The groups are shells around one centre, one inside the other: the same stretched ball of 7 dimensions in 7 sizes.
(in the rows, 128 means zero)
Some rows, each with its group after it:
[151 158  21 124 157 104 163 121 158 129 131 114 130 148 165]
lidep
[147 130  75  91 169 138 135 126 177  95 140 132 125 137 141]
Rupi
[133 139  78 116 181 119 154 114 168  93 160  97 150 137 171]
fuz
[117 132  67 103 164 129 153 115 193 112 143 116 132 160 177]
fuz
[141 148  48 108 157 110 151 114 170 123 152 117 124 169 163]
Peke
[167 126  56 125 163 100 132 127 124  89 143 100 160 129 142]
Befa
[153 141  67 106 176 127 144 129 178  95 132 117 133 127 146]
lidep
[122 123  76  92 166 134 140 129 177  99 120 118 137 139 160]
zila
[109 114 123  66 177 155 128 110 166  79 181 128 131 155 157]
lidep
[157 135  80  98 180 130 136 127 145  82 148 118 140 118 137]
buda
[140 102  95  98 163 125 118 115 122  75 174 112 159 145 146]
zila
[123 166  60 102 181 129 174 110 177 117 159 115 122 145 179]
buda
[132 109  92  76 161 141 121 121 134  86 157 133 137 145 142]
fuz
[157 166  19 118 160 108 165 121 149 129 135 122 124 142 158]
lidep
[156 150  23 108 149 115 151 124 156 129 127 133 119 151 149]
lidep
[128 104  93  80 167 151 125 123 141  79 149 133 143 130 145]
fuz
[145 145  67  88 169 133 146 114 130 103 171 133 124 142 147]
zila
[136 136  90  87 173 120 135 121 141  90 156 109 138 145 150]
buda
[133 163  46  97 164 116 161 121 178 129 133 120 113 160 166]
lidep
[135 157  42  95 157 128 159 111 178 132 153 137 106 169 163]
buda
[146 165  45 115 167 107 164 107 157 122 171 111 126 161 168]
Rupi
[111 128 102  92 182 130 148 109 131  83 179 100 154 140 175]
buda
[142 142  64 100 170 135 151 110 163 105 169 131 125 146 156]
lidep
[154 126  60 101 161 129 135 121 126  95 154 130 140 132 140]
Peke
[136 133  90 106 178 118 141 115 165  87 165  99 147 146 161]
fuz
[122 145  84  71 170 139 143 119 177 109 151 132 110 161 155]
Peke
[130 117  70 105 155 120 134 115 168 103 152 115 142 164 163]
Peke
[134 108  83 121 166 115 134 110 149  83 170  96 167 148 167]
buda
[152 143  31 102 145 114 143 124 162 128 128 133 117 163 148]
Befa
[116 127  95  74 178 160 145 116 158  89 161 137 128 131 158]
Befa
[138 139  76 113 171 113 148 102 154 100 190 104 143 162 168]
Befa
[127 119  96  80 169 133 129 118 122  84 165 118 144 143 151]
Peke
[ 90 132 104  85 180 140 155 105 190  99 171 107 135 164 190]
Befa
[117 132  72 101 161 115 145 119 182 111 138 104 137 168 175]
Befa
[131 151  79 100 180 128 156 112 184 103 165 113 127 150 167]
fuz
[126 118  94 109 184 134 145 116 144  74 163 101 164 119 167]
buda
[123 107  90  79 163 148 129 115 118  84 166 133 144 137 151]
Befa
[130  95  95 106 164 124 121 118 146  75 157 103 166 144 157]
Peke
[160 130  58 118 169 117 140 126 131  89 143 111 154 118 145]
Rupi
[114 111 105  79 163 136 125 114 181  92 162 120 133 171 160]
buda
[126 141  61  84 162 139 148 129 202 118 116 135 110 152 157]
zila
[152 133  60  95 158 123 132 130 169 106 127 128 124 148 140]
Peke
[134 128 101  71 173 140 127 119 149  86 165 128 126 147 141]
Rupi
[124  93 117  86 172 135 114 121 118  60 163 106 168 131 149]
Rupi
[117 131  90  85 170 132 141 121 196 101 141 114 127 161 165]
fuz
[135 141  77  87 170 124 140 121 146 100 151 118 130 147 152]
fuz
[103 106 128  66 177 144 123 121 147  71 158 110 148 144 159]
lidep
[117 148  66 105 171 124 163 107 189 116 161 111 128 163 182]
fuz
[137 133  59 111 168 130 151 119 177 103 141 119 138 137 163]
Peke
[150 130  67 116 162 110 138 107 140  97 181 108 147 157 156]
Befa
[125 125  70  87 165 148 143 123 176 103 135 137 126 140 157]
Rupi
[145 129  52 112 163 129 147 121 155 102 141 124 141 131 155]
Rupi
[103  98 107  67 164 160 125 119 169  85 149 136 135 149 158]
zila
[113  97 105  65 165 162 120 129 171  81 131 139 134 137 147]
zila
[147 108  98 117 176 114 126 113 113  64 183  92 177 128 152]
lidep
[155 163  33 109 161 112 158 118 152 126 148 124 119 151 154]
Peke
[107 107 117  60 177 164 126 128 172  76 136 133 132 131 151]
buda
[130 127  88  85 169 136 133 127 202  97 130 123 123 152 151]
zila
[148 151  53  92 166 130 147 131 186 115 120 133 112 142 145]
zila
[145 132  79  96 167 115 131 123 142  93 152 110 140 147 147]
Rupi
[128 113  81  85 163 151 135 115 147  92 161 139 135 139 152]
Befa
[133 156  61 118 181 114 167 110 147 105 165  98 145 137 177]
zila
[154 122  71 106 166 128 131 125 166  90 141 121 140 134 142]
Rupi

New rows. What belongs after each?
[149 128  63 103 167 132 141 118 120  92 159 127 145 124 146]
zila
[162 140  60 131 175 108 149 110 138  91 177 101 155 132 156]
Befa
[117 168  67  79 173 132 164 115 187 126 149 127 103 165 170]
Befa
[143 159  33  96 156 125 158 122 172 133 132 138 107 156 156]
zila
[143  85 109  97 170 134 106 132 138  55 141 108 170 118 136]
Befa
[147 168  39 135 175 103 176 102 162 120 177 100 138 151 179]
Befa
[155 153  50 106 170 118 151 129 161 108 129 118 128 131 147]
zila
[133  97  91  96 166 142 123 127 160  76 136 121 153 127 148]
Rupi
[139 119  68 101 165 136 137 126 151  92 136 125 144 127 150]
fuz
[150 138  60 102 163 119 138 128 175 105 129 120 128 145 146]
fuz
[123 108 118  95 183 131 128 116 133  63 174  97 166 130 159]
fuz
[141 153  59  91 172 136 153 126 188 113 132 133 112 140 151]
Rupi
[131 131  72 113 165 109 143 113 167 103 157  99 146 162 170]
Peke
[145 160  39 102 163 128 161 117 185 127 143 135 109 153 158]
Rupi
[132 100  92  78 162 145 115 138 162  81 114 129 141 130 137]
lidep
[153 137  45 119 156 110 146 110 144 111 167 117 139 157 157]
buda
[114 109  80  91 155 136 135 113 162 100 154 124 140 162 167]
zila
[136 116  68  88 161 144 134 129 145  94 129 135 137 126 145]
buda
[107 146 102  69 185 149 152 118 194  99 150 123 116 148 167]
lidep
[119 106  80  85 158 146 132 119 152  94 146 132 140 145 158]
zila
[ 98 131 100  92 181 134 155 107 166  93 172 102 145 152 186]
buda
[124 130  63 120 164 112 153 103 139 104 177  99 156 157 181]
Befa
[142 156  32 117 163 114 164 124 172 125 124 116 128 142 167]
lidep
[138 125  61 106 155 112 136 119 142 104 147 111 145 155 158]
Rupi
[137 132  62  98 165 133 144 129 179 104 122 125 130 136 154]
fuz
[130 136  62 112 158 106 147 109 162 113 164 104 140 173 173]
lidep
[131 107  96  92 175 144 128 130 163  74 132 117 151 120 148]
zila
[149 136  55 115 165 108 143 124 132 100 142 104 150 135 155]
zila
[127 108 101  88 169 128 124 119 112  74 163 108 160 135 152]
zila
[144 151  75 102 182 129 156 105 130  94 191 117 136 135 158]
Befa
[125 121 111  80 174 130 125 118 173  83 161 110 136 158 153]
lidep
[119 118 103 104 181 127 141 109 136  75 181  95 164 137 171]
fuz
[136 142  58  79 163 142 145 128 152 111 130 142 116 136 146]
lidep
[113  96 134  80 178 140 117 109 133  60 191 106 161 147 158]
lidep
[133 140  62 122 166 104 154 105 157 108 172  96 148 164 177]
zila
[126 133  91  93 180 125 145 113 113  84 175 104 153 133 162]
lidep
[146 165  26 111 154 112 163 114 191 140 144 128 107 173 165]
lidep
[147 146  45 120 168 120 158 118 174 111 142 116 135 138 163]
Peke
[139 119  67 118 163 113 137 125 177  96 129 101 153 144 162]
buda
[150 162  48 112 175 114 162 116 134 109 159 113 135 132 159]
Rupi
[119 148  84 115 183 111 161 105 176 101 175  87 146 158 186]
Befa
[128 116  99  71 170 143 124 129 138  80 140 126 138 131 141]
Rupi
[151 153  44 104 167 121 155 121 130 111 148 125 131 131 151]
zila
[148  99  80 111 164 132 123 123 149  76 149 117 160 127 145]
Befa
[130 172  37 124 173 112 182 105 179 130 162 107 127 155 188]
Befa
[133 124  74 100 162 116 136 117 120  94 160 108 151 148 158]
buda
[100 119  99  69 172 153 141 120 166  93 143 127 132 144 167]
buda
[104  88 131  61 168 153 110 122 151  68 155 122 147 149 151]
zila
[111 102 107  73 164 140 121 122 138  81 150 119 147 149 155]
buda
[123 167  74  97 186 131 171 105 176 111 177 115 120 150 176]
lidep
[139 138  81  94 172 124 142 108 123  93 187 117 138 148 154]
zila
[131 137  73  76 167 141 141 129 156 103 130 134 121 136 147]
zila
[137 160  68  77 175 140 154 118 151 110 156 137 110 140 149]
lidep
[132 144  73  85 167 124 143 125 160 107 139 119 124 151 154]
zila
[148 126  74  94 169 125 131 132 123  85 134 116 147 120 140]
Befa
[139 137  70  87 172 149 146 119 169 101 151 142 120 133 148]
Befa
[160 106  72 106 155 119 116 125 128  83 150 119 153 139 133]
lidep
[148 131  71  96 170 126 136 128 132  90 141 119 142 124 142]
fuz
[107 113  89  63 158 159 132 121 178 103 139 146 117 158 157]
lidep
[137 121  93  80 168 135 123 133 176  88 128 123 130 142 140]
zila
